There are 3 ways to turn a row about zero (a turn may also mirror it). The second row of each pair is the first, turned, with some noise. The first 27 pairs use one turn. New pairs use 2 turns, one after the other, and a turn may come again.
Some pairs, each with its turns in order after it:
[-1.57 -4.46  1.08  0.04 -0.90 -2.70  1.86  3.01]
[ 0.28 -1.83 -1.48 -1.02 -1.45  1.30  4.22  4.29]  (2)

[-2.08 -2.86 -4.39  0.68 -5.35  0.10 -5.35 -2.00]
[ 8.67 -0.95  1.49 -2.95  0.65 -0.85  0.92 -0.74]  (1)

[-2.37 -4.99  1.10  0.22 -0.35 -1.13 -0.12 -0.73]
[ 2.12 -0.08  0.93  1.07 -1.43  1.05  4.38 -1.97]  (1)

[-2.71  0.31  0.29 -1.75  2.83 -0.81  0.52  5.35]
[-2.49 -3.11  2.94  1.95 -1.82  2.03  0.79  3.55]  (1)

[ 0.03  0.73 -2.04  0.75 -0.14 -1.02 -5.35 -1.85]
[ 0.20  0.53  0.70 -0.31 -3.49 -3.38 -3.92 -1.11]  (0)

[-1.38 -2.97  0.43  0.13 -1.98 -0.83 -0.20  0.07]
[-2.11 -1.39 -1.22 -0.35 -1.05  0.04  2.46  0.61]  (2)

[-0.37 -0.10  2.93  1.61 -4.74  0.40  1.23 -3.39]
[ 4.89 -2.41  2.85  2.14 -1.12  1.59  0.97  0.62]  (0)

[ 3.72  2.13 -1.43  0.24  0.53 -1.14  2.66  0.08]
[-3.69 -0.09  1.22  2.50  0.09  2.18 -0.29  0.30]  (0)

[-5.35 -0.45  3.07 -5.35 -0.15 -0.67 -0.33 -0.18]
[ 1.00  0.48 -2.49  1.59 -7.25 -0.03  1.54 -1.15]  (2)

[-0.42  0.33  0.80 -0.18 -0.39  0.62 -0.50 -1.11]
[ 1.52  0.38 -0.28  0.54 -0.77  0.03 -0.22  0.18]  (0)

[ 5.27 -0.71 -3.27  0.05 -1.16 -1.17  0.10 -0.83]
[-0.21  2.27  0.33 -2.55  5.08 -0.69  1.75 -0.62]  (2)

[-0.92 -1.41  1.58  0.04  1.56  0.94  5.35  5.35]
[ 4.57 -1.82  1.42 -1.50 -2.19 -0.58  0.56  5.72]  (2)

[ 1.72 -0.85 -4.04  1.54 -3.24  0.56 -0.72 -1.51]
[-0.49  0.92  4.86  1.83 -0.80 -2.55 -0.07 -0.26]  (0)

[ 0.55  1.73 -0.56 -0.30  4.57  0.37 -1.84 -2.56]
[-0.81 -0.13 -0.11  2.47 -1.62 -4.38 -2.46 -0.49]  (1)

[ 0.11  1.95  2.96  4.00 -1.98  5.35  2.76  1.10]
[-4.10  3.50  1.15 -3.31  4.96 -0.91  1.98  1.38]  (1)

[-0.49 -0.13 -4.34 -0.38  0.46 -2.48  2.02  0.76]
[ 0.14 -4.85 -2.27 -1.05 -0.48  0.63  0.18  0.04]  (1)

[ 1.85 -2.15  2.67 -0.44 -0.52 -1.46 -2.71  1.05]
[ 0.76 -1.70 -3.91 -0.02  1.21  1.54  1.73 -0.76]  (2)

[-2.38 -1.21  0.31  0.20 -0.80  0.17 -0.15 -0.70]
[-1.77 -0.65 -0.08  0.88 -1.66 -0.30  0.78  0.22]  (2)

[-1.55 -0.18  5.35  5.20 -0.29  0.48 -0.50  0.31]
[-1.65  2.77  3.31  2.16  4.75 -0.07  2.57 -1.11]  (1)

[-0.92 -0.55  3.41 -0.55  2.04  5.35 -0.32 -0.80]
[-2.41  4.44  2.41 -0.13 -1.50 -2.95  1.65  1.29]  (1)

[ 0.48  1.55  3.50 -1.07  0.29 -1.23 -0.86  1.08]
[ 0.43 -2.10 -2.13  0.06  0.73  1.18 -2.05  1.29]  (0)

[ 2.38 -1.59 -1.20 -0.85 -1.20 -0.15 -2.05  1.32]
[-0.43  0.42 -2.67 -0.77  2.32 -1.03  0.93  0.30]  (2)

[-0.04  2.50  0.20 -0.12 -0.18 -0.94  0.10  0.66]
[-0.72 -1.63 -1.47  1.33  0.31  0.22 -0.70 -0.78]  (0)

[ 0.75 -0.08 -2.64  0.00 -0.72  2.12 -1.89  0.58]
[ 2.25 -0.33 -0.55 -1.33  0.34 -1.83 -0.33  2.32]  (1)

[-2.93  0.04 -0.18  1.65  1.28  0.10  1.11  3.24]
[-1.16 -1.39 -2.23 -1.50  0.75 -1.58  2.70 -1.04]  (0)

[ 1.20  0.09 -0.44  0.54 -0.53 -0.29  2.70 -0.27]
[-1.28 -0.43  1.56  1.15  0.77  1.72  1.60  0.20]  (0)

[-0.96 -1.01  4.29  1.75 -3.48 -0.51 -0.43  1.14]
[-1.18 -4.66 -1.88 -2.01 -1.50  1.73  0.38 -0.42]  (2)

New pairs, each followed by its turns in order:
[-0.15 -2.95 -1.57 -0.90  1.03 -4.46  0.48  1.72]
[-0.39  1.18  2.56  0.39 -4.83 -1.29 -0.77 -1.49]  (0) (1)

[ 2.86  3.10 -1.32 -3.12  2.01 -1.21 -4.24  3.01]
[-1.59 -2.00 -5.15  0.26  3.87  1.26 -2.37  2.06]  (1) (2)

[ 2.21 -1.92 -1.51 -2.70  0.06  0.05 -0.05  0.39]
[-1.54  0.14  2.73  1.75 -0.18 -0.89 -1.88  0.84]  (0) (1)

[-1.83  1.28 -1.03 -0.35  0.53  1.49 -0.58 -0.36]
[ 0.62 -0.13 -2.02 -0.44 -0.97  1.19  1.65 -0.50]  (1) (2)

[-2.03 -0.96  0.39 -1.25  0.98  0.14 -1.32  5.35]
[-3.20  2.84 -0.75 -2.23  0.32  0.85 -1.20 -3.82]  (0) (0)

[-3.80  3.94  0.54 -1.52  1.94  0.54 -0.05  0.46]
[ 2.01 -2.62 -3.18 -2.25  0.63 -3.02 -0.59 -1.14]  (0) (1)

[ 1.43  2.69 -0.51  1.81 -1.90  2.23 -2.26  1.10]
[-0.49 -0.58  0.46  3.84 -1.10 -0.10 -2.22  2.47]  (1) (1)

[ 1.06  0.09  0.20 -5.06 -2.55 -0.06  0.14 -1.09]
[ 0.16 -1.07 -2.11 -2.68 -1.41  1.02 -3.04 -3.36]  (2) (1)

[-1.02 -1.08  1.53  0.10 -0.54  1.99  2.39 -0.39]
[-0.23 -1.29 -1.01 -1.60 -0.40  1.02  2.84  0.29]  (2) (2)

[-0.71 -0.18 -0.89 -1.48  0.32  1.78  0.92 -2.50]
[-0.59 -0.78 -0.08  3.31 -1.01  0.56 -0.01  0.84]  (0) (0)

[ 3.92  1.81  0.04  0.26 -2.97 -2.28 -0.95  0.30]
[ 0.10  5.05 -2.20  0.28 -0.04  1.22 -1.52 -0.71]  (2) (0)

[-1.22 -0.28  0.16 -0.05 -2.74  3.38  5.35 -2.17]
[-5.52  1.56 -3.04 -0.76  2.91 -0.80  1.44  0.24]  (0) (1)

[-2.28 -0.57 -2.18  0.20  2.46 -1.43  0.73 -0.44]
[-0.31 -0.08  0.58 -2.53 -1.56 -0.71 -1.41 -2.69]  (0) (1)

[ 1.59 -0.15  0.09 -2.02 -5.35  1.01  3.86 -2.75]
[-0.58  0.38  0.21 -0.90 -4.80  4.06 -1.17 -4.60]  (2) (1)

[-0.18  1.41  1.32  1.94 -5.34 -2.46 -1.51  2.45]
[-2.49  3.48 -0.39  2.32 -2.03 -3.81  0.07  3.31]  (1) (1)

[ 1.81 -0.41 -3.10 -0.13  0.24  1.33 -0.62 -2.00]
[-0.88 -1.29  0.02 -1.62 -1.16  2.13 -2.48 -1.34]  (0) (2)

[-3.36 -0.29  0.04  5.35 -0.53 -0.52 -2.23 -0.07]
[ 1.35 -0.49  4.23 -0.06  0.31 -1.35  4.33  1.66]  (2) (1)

[-1.22 -0.41 -0.28  4.67 -2.29  2.13  0.64  1.54]
[-0.19 -1.05 -3.91  2.57 -1.75  0.50  1.70  2.68]  (2) (2)

[-2.05 -1.72  1.16  0.46 -0.30  2.75  0.40 -2.56]
[-2.38 -2.12  0.81 -0.63 -0.80  1.92  2.60  0.10]  (2) (2)

[-0.16 -5.35  1.59  0.57 -0.33 -0.47  0.17 -0.87]
[-0.98 -0.10  1.84 -1.57  1.27  2.02  4.38 -0.72]  (2) (0)

[-2.06 -0.32 -1.40 -0.30 -3.35  0.56 -5.35 -2.70]
[ 1.70 -4.56  2.96 -2.00  0.18 -2.85  0.46 -3.17]  (2) (1)

[-0.40  0.08 -1.12 -0.15 -0.52  2.33 -0.87  1.03]
[-0.83  1.37 -1.36  0.32  0.61  1.73 -0.10  0.94]  (2) (2)

[ 1.30  1.12 -2.68 -0.04  0.41  1.58 -0.49 -2.74]
[-1.32  0.52  1.48 -0.51  0.27  0.06 -3.44 -2.10]  (1) (0)

[-0.37  1.45  5.35  2.04  0.04 -0.53 -0.75 -2.14]
[-0.66 -1.37 -2.34 -2.04  2.94 -3.84  1.66  1.20]  (0) (2)

[ 3.81 -1.66 -1.73 -0.15 -1.51  0.71  0.35 -1.34]
[-2.12  1.82  3.06  1.68  1.58  1.05 -0.42  0.90]  (0) (1)

[ 5.35  2.05  0.00  0.14  2.31 -0.35 -0.52 -1.76]
[-1.70  2.35 -1.84  2.92 -1.15 -3.80 -1.92 -1.11]  (2) (1)

